The first 5 rows are patterns. Each new row is the sum of 2 different patterns, raised or lowered, with some noise. Before adding, each is slid sideways (what falls off one end comes back at the other), maybe read backwards, and multiplied by a number that may be negative. Names go in the order of the patterns.
Some rows, each with the names of its patterns after it:
[  2.8 -18.7   3.4  -2.8 -14.6 -18.3   5.5  15.6  -1.6  -6.5   7.2  -4.1
 -13.0  21.6  21.9  -0.3  -2.8  17.7   3.1   3.3  22.7   3.1 -11.4 -14.2
  22.0 -22.5 -16.9 -15.3   9.8 -10.3]
(1)
[  0.7 -22.0  17.5  -3.9 -19.2  -6.5  12.5 -22.4  -8.4  -0.5  18.1   9.3
 -18.2  -4.6   2.0  12.6  -1.9  18.0  22.5   4.0 -22.0  19.3  -5.1  14.5
  14.6   8.2  21.0  10.3 -12.8  18.8]
(2)
[ -3.7   1.8  16.5  18.7   9.7 -20.3   7.4 -12.4 -12.2 -20.4 -17.4   9.9
  -2.0 -14.5  13.6   0.1   8.5  19.8  -9.3 -20.1  -0.8 -18.3 -14.6   6.1
  -1.5 -16.5 -19.8  14.3  12.2   1.1]
(3)
[-19.9   2.7  16.8  19.5 -15.7 -14.1   3.1  -3.3   7.8   8.1  -2.0  -5.0
  13.2   3.3   7.9  20.1 -11.2 -17.1  22.3   7.0  -4.3 -14.3   7.8 -17.5
 -22.1  -1.8  11.5 -21.8   9.6  17.4]
(4)
[-10.5 -19.4  -8.8  -7.3  -6.8   5.1  20.2  14.0   7.1  -3.0 -11.6  15.3
  -7.1   3.4  15.8   4.7  -5.9 -21.0 -22.3 -18.3  -8.2  21.0  -9.4  22.2
  21.3  17.6 -10.8  16.1  21.6  -9.4]
(0)

New rows, each followed by the names of its patterns:
[ -4.2  19.9  25.9  22.0  29.7  38.1  30.9 -19.5  11.3  -9.8  -9.3  -4.8
  11.9 -19.6 -16.5  31.2  13.8  34.9  23.4  30.6  27.9   0.1 -13.9   8.5
 -10.2  13.2  13.8 -20.7  19.7  19.1]
(3) (0)
[ 20.9  29.9  29.7  33.0  20.7  -1.5  19.5  12.1  -9.6 -16.7  36.2  -1.8
  -0.5 -23.6  32.2  28.1  -2.9   0.7  11.1  17.7  17.1  10.3   9.4   8.0
  -3.0  20.7  47.8  31.8  -9.9  22.8]
(1) (4)
[ -2.5 -24.0  21.0  25.1   8.3 -32.2  23.7 -11.5 -34.1 -15.9 -23.8 -28.0
 -12.9  14.7 -14.2 -14.1  16.7   0.6 -22.2  -9.0  23.7  14.8   6.2  -6.3
 -18.5 -13.9 -18.7  -6.9 -14.6  17.0]
(4) (0)
[-30.7 -26.3 -42.9 -41.6  -6.0 -29.1 -52.3 -29.7 -50.9 -48.1 -27.0 -26.8
 -55.4 -50.6 -27.7 -38.8 -24.2 -23.2 -48.4 -23.4 -10.5 -15.0 -52.4 -20.3
 -26.8 -41.4 -56.3 -30.7 -34.0 -41.0]
(3) (4)
[-26.4   8.7  26.7  31.3   9.4  -3.8  22.4   4.0  17.6  -2.3   5.6  23.3
  20.6 -11.8 -11.2  -2.5 -27.2 -11.4  22.1  31.3  20.9  10.7  11.2  21.6
  32.5 -12.5   7.3  -9.8 -18.7  -2.4]
(3) (0)
[  2.0  18.9   0.9 -20.3 -10.6  22.9   4.3 -11.9  -4.2 -21.5 -22.7   1.5
 -15.2  -3.8 -14.9  -8.6   3.6  27.8  15.3 -16.1 -24.4   6.3  11.7 -36.8
 -26.8  19.6  -9.2  -5.2   2.8   0.9]
(3) (4)
[ 17.8 -12.7  13.2   8.3 -17.1  -1.9  22.1  13.9   0.7   6.7  20.0  31.0
  31.2  18.8  35.3  24.9   4.6 -12.8  21.2  11.2  30.2   8.9  22.5  31.2
  13.2   0.2  33.2  29.3  11.4  41.6]
(2) (0)
[ 11.5 -31.4  12.7 -15.7  15.1  24.6   7.0 -18.9  -7.6 -12.8  -6.1 -36.6
   7.6   5.0 -19.3 -31.8 -49.9  -2.8 -13.5 -28.0  -7.7  16.6 -21.3  -5.4
  -7.8 -33.7   8.8  -9.4 -15.9 -10.7]
(2) (0)
[ 0.7 22.9 29.0 25.7  5.6 13.9 -0.8  2.6 14.5  5.2 -7.4  5.1 25.6 -8.7
 26.9 36.8 38.8 12.7 27.2 25.3 37.7 -1.3 24.2  7.6 17.6 18.4 30.8 23.4
 43.3 26.6]
(1) (3)
[ 13.9   2.7 -35.1  -9.5  -0.6 -15.8 -36.2 -17.4  -8.1  -9.5 -22.4 -15.4
 -39.3 -14.1  -8.2  -9.7   9.5  11.7 -19.4  13.6 -15.6 -19.2 -29.5 -34.8
 -20.5 -41.7 -36.0  -8.8 -19.4 -33.2]
(1) (3)
[ 12.5   1.9  20.5  41.1  15.2   5.6  24.2  19.3  25.0  -2.8   1.7   3.9
  18.3 -20.8 -19.8  24.1   5.8   6.1  14.1  30.7  20.4   4.3   3.0   6.7
  -3.1 -19.1   2.5 -13.4  -3.8  24.3]
(3) (4)
[  0.9 -14.9   8.0   3.3  35.8  38.9 -10.6  -2.1  -1.5  19.0   7.6  11.4
  40.5  10.4  -3.2  17.6 -20.8 -14.9  38.3   9.6  -4.4   7.2  30.7  32.3
 -15.9   2.4   7.6 -13.4 -13.2 -10.7]
(4) (0)
[-22.8 -40.8 -29.6  -6.2  20.5 -48.3   9.6  29.3 -14.6 -11.5  23.8  -0.5
  -7.9  12.4   4.9  10.0 -10.9 -21.8  -5.9  -1.5  -4.3 -25.8  -3.0 -11.2
 -51.9 -29.9  10.8 -30.3 -19.4 -20.5]
(1) (2)
[-13.9 -10.2  23.9 -10.8  24.8 -14.0 -20.7 -27.7  18.0 -24.6  -9.0  14.0
  32.3 -27.2 -32.7  16.5   9.5 -11.7   8.7   0.7 -34.2 -19.3   6.0  -7.0
 -20.2 -16.4 -22.0  -5.6   8.4   9.9]
(1) (4)
[20.3 26.4 20.8 23.7 40.8 18.1 19.3 25.9 19.4 16.2 18.1  0.0 35.1 41.6
 37.2 14.4 34.8 27.4 18.7 11.1 28.9  6.4 -3.1 15.1 21.5  0.3 -4.8 11.2
 14.7 30.5]
(1) (3)
[  3.4 -11.5  20.1   0.4  23.6  21.4   3.9 -18.3   1.8  26.2  29.2  18.0
  44.4   9.8 -10.9  17.1  48.8  58.5  14.3  23.2  53.1  21.3  11.5  33.7
  34.0  17.2  56.4 -10.7  16.1  23.2]
(1) (2)
[ -6.0 -18.7   8.6  31.2  11.7 -12.2  13.4  21.7 -15.5   6.8  16.0 -19.0
 -26.4  -5.1   6.5 -25.3  -7.4  10.5 -10.1 -17.8  17.5 -11.1   5.3   9.5
 -16.4  -9.6   8.7  19.1  -3.0  -4.2]
(1) (4)
[-25.1   7.3   1.3  21.6  -1.6  21.5  -5.5  -9.9  14.0  21.4  27.2 -10.3
  26.1  29.7  18.2   7.8  18.5  -5.4   9.5  22.3  -1.4 -17.9   9.2 -12.6
 -20.1  14.7   1.6   9.5  11.7  -2.4]
(2) (4)
[-19.5   8.0  -6.7   2.0   5.9  -0.2 -12.5   2.5  11.2  23.2  10.9 -20.3
   7.9  -5.2  20.1 -16.6   5.0  27.7  12.8  -9.3  25.7  23.2  -4.4  -4.0
   4.0  -8.1 -26.2  19.3  12.6 -31.0]
(1) (4)
[  6.0  -4.1 -13.3 -12.0  10.8 -27.2   2.1 -12.1 -21.0  10.8   4.6   2.2
 -43.5 -13.1 -16.6 -26.3  -6.6  17.6 -30.7 -14.9  23.6 -18.2  11.8  28.2
 -14.7  -7.5  24.4  -5.1   7.7 -45.6]
(2) (4)
[-40.5 -40.4 -59.3  -9.9 -32.3 -48.1 -13.9 -34.4 -15.9 -30.9 -34.2 -38.3
 -18.1 -18.9 -24.9 -54.2 -48.0  -5.8 -30.9 -28.9 -25.3 -41.9 -68.4 -36.1
 -30.1 -15.2 -64.8 -24.3 -65.4 -63.6]
(2) (4)
[ 17.5 -13.0  27.1  36.6  27.9  41.7  20.8 -11.2 -20.8   6.0   2.6   3.2
  15.2   4.9  18.9  12.4  -3.2  11.5  10.7  30.8   9.5  13.2   6.7  18.1
  -8.4  -6.3  11.3 -18.9   8.8   4.8]
(3) (0)
[  6.2  15.9  -5.9   0.6  -3.6   2.9  28.6   3.8  -5.8 -23.5   1.6  -7.3
  -4.3   8.0  22.8   4.7  19.0  21.3 -21.4   2.7  36.3   2.0   4.6  -0.1
   1.9   9.8  -4.1  22.3  35.8  38.0]
(2) (0)
[-33.5   1.7   1.7  -0.3   5.6  21.8  13.9  22.9  -2.6  -5.3   6.4  22.2
  32.4   4.0  -1.1  -8.1 -19.5  -2.8  11.1 -20.9  18.5  29.9   9.7  14.0
  43.0  46.3   2.5  15.4  17.1 -21.2]
(4) (0)
[ 14.5  -8.6   5.9 -13.5  -2.7 -23.5 -13.7 -11.1  36.3  -1.1 -11.1 -25.1
 -16.3  10.6 -35.6 -15.8  34.7 -24.4   4.6  41.2  -0.1  -4.1  31.0  11.9
 -15.9   2.6  22.2   9.1 -37.5 -10.6]
(2) (4)
[ 36.9  17.9  49.7  33.0  17.1  -3.9  11.2  43.3 -13.2 -14.7  -6.9  24.1
  -9.7   3.8  13.2  26.2  48.7  10.8  20.5  12.4  31.4  34.3 -14.1  26.7
  30.8  -5.6   2.8 -14.4 -14.5  30.7]
(3) (0)
[  9.7   7.9 -13.9  15.7  10.5   6.0 -17.9 -15.0  18.8 -22.7  16.3  44.9
  24.5  30.7  44.0   0.9   5.0  26.0  28.0  -6.2  41.8  24.4   8.4 -17.9
 -14.8  24.0  29.7  22.0  20.4  36.9]
(2) (0)
[ -9.6  11.4   7.0 -19.8  -2.4 -22.2 -21.0  26.6 -18.0  -8.0   0.4   1.5
  -0.7  -8.9 -15.0  18.3 -19.2 -20.5 -24.7 -20.1  -2.0  11.8  -4.0  27.1
   3.1 -18.5  -3.8  15.2  31.4 -28.9]
(2) (3)
[-20.9 -24.7   8.0 -37.0 -29.4 -17.8 -12.8 -22.4  15.9   8.4 -15.3   1.7
  -0.3   6.2 -11.1  -8.0 -20.1 -20.9  -5.7   2.3 -12.7 -16.6 -18.7 -13.0
  14.2   3.2 -10.0 -14.0  21.6   9.2]
(3) (4)
[ -6.1   0.3  12.8  14.0  31.6  -8.6   7.3  34.6  19.5 -29.2  23.7   0.4
   1.9  -4.7  11.8  -3.9   9.9  -4.0   5.4  15.1 -10.2  -4.4   9.8  22.2
 -15.9  -3.9  21.8   6.4 -30.4  16.1]
(1) (2)
[ -8.3 -29.0 -12.1   4.1 -35.3  -4.5   4.2 -11.9 -17.6   7.6  -4.9 -17.5
  -5.5  24.4   1.6 -13.4  -5.7  22.2  20.1  -6.7  -1.9  20.8  18.0   5.2
  -6.4   7.7  -2.8   4.1 -28.7 -18.8]
(1) (2)
[ 13.5  15.5  23.5 -10.7   1.3  22.8  14.3  -4.4  -5.9  31.4   5.9   2.2
  44.1  14.6   6.1  13.6  18.8 -27.8  -7.2 -21.8   3.5   1.3  10.9 -19.7
  -3.3  15.0   3.7 -10.8   9.1  22.5]
(1) (3)
[  8.9 -12.8 -15.4  -3.0  16.2  -5.5 -18.9 -12.2   2.5 -13.2 -27.5  -3.1
   6.3  14.1 -15.3  20.6   7.1  10.9  25.3  -8.4 -16.3 -10.0   0.4 -25.9
 -27.7 -32.2  13.4   3.3  -2.7  -6.2]
(1) (3)
[-10.8 -24.2 -11.9   3.7  28.1  15.0  16.0  30.2   6.4  -2.9   5.0  -0.7
  -7.6 -24.1  28.1 -20.6 -22.6 -25.6  -4.2 -12.3   4.7 -10.4   8.3  12.8
  -6.7  -6.5 -15.4   0.5   9.2 -21.9]
(1) (0)
[ 10.6  29.3  11.0 -19.9  22.4   7.3 -33.0 -10.3  -3.0 -18.1  14.4  34.5
  19.3 -17.7   4.6  -2.4  -3.3  21.6  25.4  23.9   5.3   7.0  -2.9   4.4
   4.8 -14.6 -17.9  43.9  19.5  -8.1]
(4) (0)
[-10.2 -10.7 -11.0 -15.7 -14.1 -16.1   5.2 -11.7  -9.2 -22.7   8.8 -26.5
 -27.0 -17.2  -1.0 -13.6   9.3  16.6 -16.8   4.4  28.2  28.8 -28.1   4.2
  -9.3 -30.9 -28.0 -12.9  -6.2 -21.4]
(1) (0)
[  1.7  29.8  43.5  29.0  45.6   0.0  13.3  11.5  23.1  16.9  10.2  25.9
  13.9  -9.6   9.6   7.0   6.7  15.3   0.6  29.1  20.8   8.1  19.5   8.0
 -14.4  26.9  11.3 -10.3   2.9  35.1]
(2) (0)
[  6.9  15.5  10.4  13.1  -3.5  22.2  -8.3 -12.4   4.3 -32.4  -9.6 -26.5
  -5.1 -23.6  22.2   2.6  21.6  34.4  -3.1   8.9   3.9   2.5  18.7  -6.0
   6.3  22.0 -25.4  -8.7   1.3  10.7]
(2) (0)
[-13.5   3.5  11.8  -0.8   6.4 -16.8  -2.0 -18.9 -26.6 -20.9  10.6   2.8
   5.6  -5.3  29.2  18.2  22.2   6.2  18.1  -5.8   2.8   0.0 -24.0  -6.8
   9.5   8.0   1.6   5.8  15.7 -24.4]
(1) (0)
[ -3.0  -2.0  -5.0  33.6   2.8   4.6  29.9  18.0   0.5   7.2   1.3  -7.3
 -15.1  12.8 -24.0 -22.1   9.3  34.1  13.8   3.9  12.7  -1.3  10.7  17.1
  28.0   8.2  -5.6 -15.3  21.4  -6.8]
(2) (3)
[  3.6  -8.0  -4.9  20.8   6.8  -5.1  24.1  26.7  -3.3 -17.0  21.4   0.4
 -21.9  12.7  10.9 -27.9 -34.3  10.1  13.4 -17.6  -5.0 -11.4 -24.2   3.4
  11.8   4.9 -23.9  15.8   6.4  22.2]
(1) (4)
[ -4.4 -35.3 -41.0   2.4  -5.4  -4.9   3.5 -21.2 -33.0  -3.8 -30.0 -36.1
 -37.7 -12.3 -28.0 -55.0 -12.4 -14.8 -50.1 -16.4  -0.8 -16.4  -7.7   5.4
  -1.3 -52.0 -26.3 -32.4 -39.0 -25.0]
(4) (0)
[  7.0 -11.9   2.1 -11.3  15.9 -13.3  -0.8  -6.9  -8.2 -29.2  -8.1 -16.8
   5.1   1.9   1.1   5.6  -0.2 -29.2 -12.8 -18.3  -1.2  -3.9  -8.5  -2.7
 -45.9 -41.7 -22.3 -19.0  -7.6 -23.4]
(1) (0)
[ -5.1 -43.7  -9.1  25.3  16.2   4.4  11.8  -7.7 -12.4  12.1  -5.8 -31.3
   5.3 -12.5 -20.3 -11.8 -26.3 -18.4 -10.0   8.5  13.9   9.1  -0.2   8.8
  -2.9  -4.9  15.5 -35.4 -17.0 -32.1]
(3) (0)
[-23.9  -6.5  -1.7  14.1  -9.1  -4.9  12.0  19.8  18.7  21.4 -21.1 -19.6
  24.0  -8.7 -10.9  -1.9  -2.2 -34.2  36.8  22.1  16.1   5.1  15.5 -18.5
 -34.6  -1.8  22.1 -34.6  19.4  16.6]
(4) (0)
[  9.6  18.8  -1.5  16.4  -0.3  27.4 -35.2 -14.5 -13.5 -10.1 -21.7  -5.0
 -19.4 -31.5  14.9   3.4 -21.4 -29.9  16.2  11.0 -11.5  17.8   3.9 -37.8
 -18.8   5.5 -12.5  10.9  -7.2  -2.0]
(1) (3)
[-32.8 -47.0 -38.2 -20.3 -18.3 -54.0  -8.7 -14.9 -40.6 -41.3   0.6   3.0
 -30.9 -59.2 -19.4 -22.0 -25.6 -37.0 -34.7 -36.1 -30.6 -26.4 -26.3 -29.4
 -60.9 -37.6  -6.8 -35.5 -30.5 -42.2]
(1) (4)
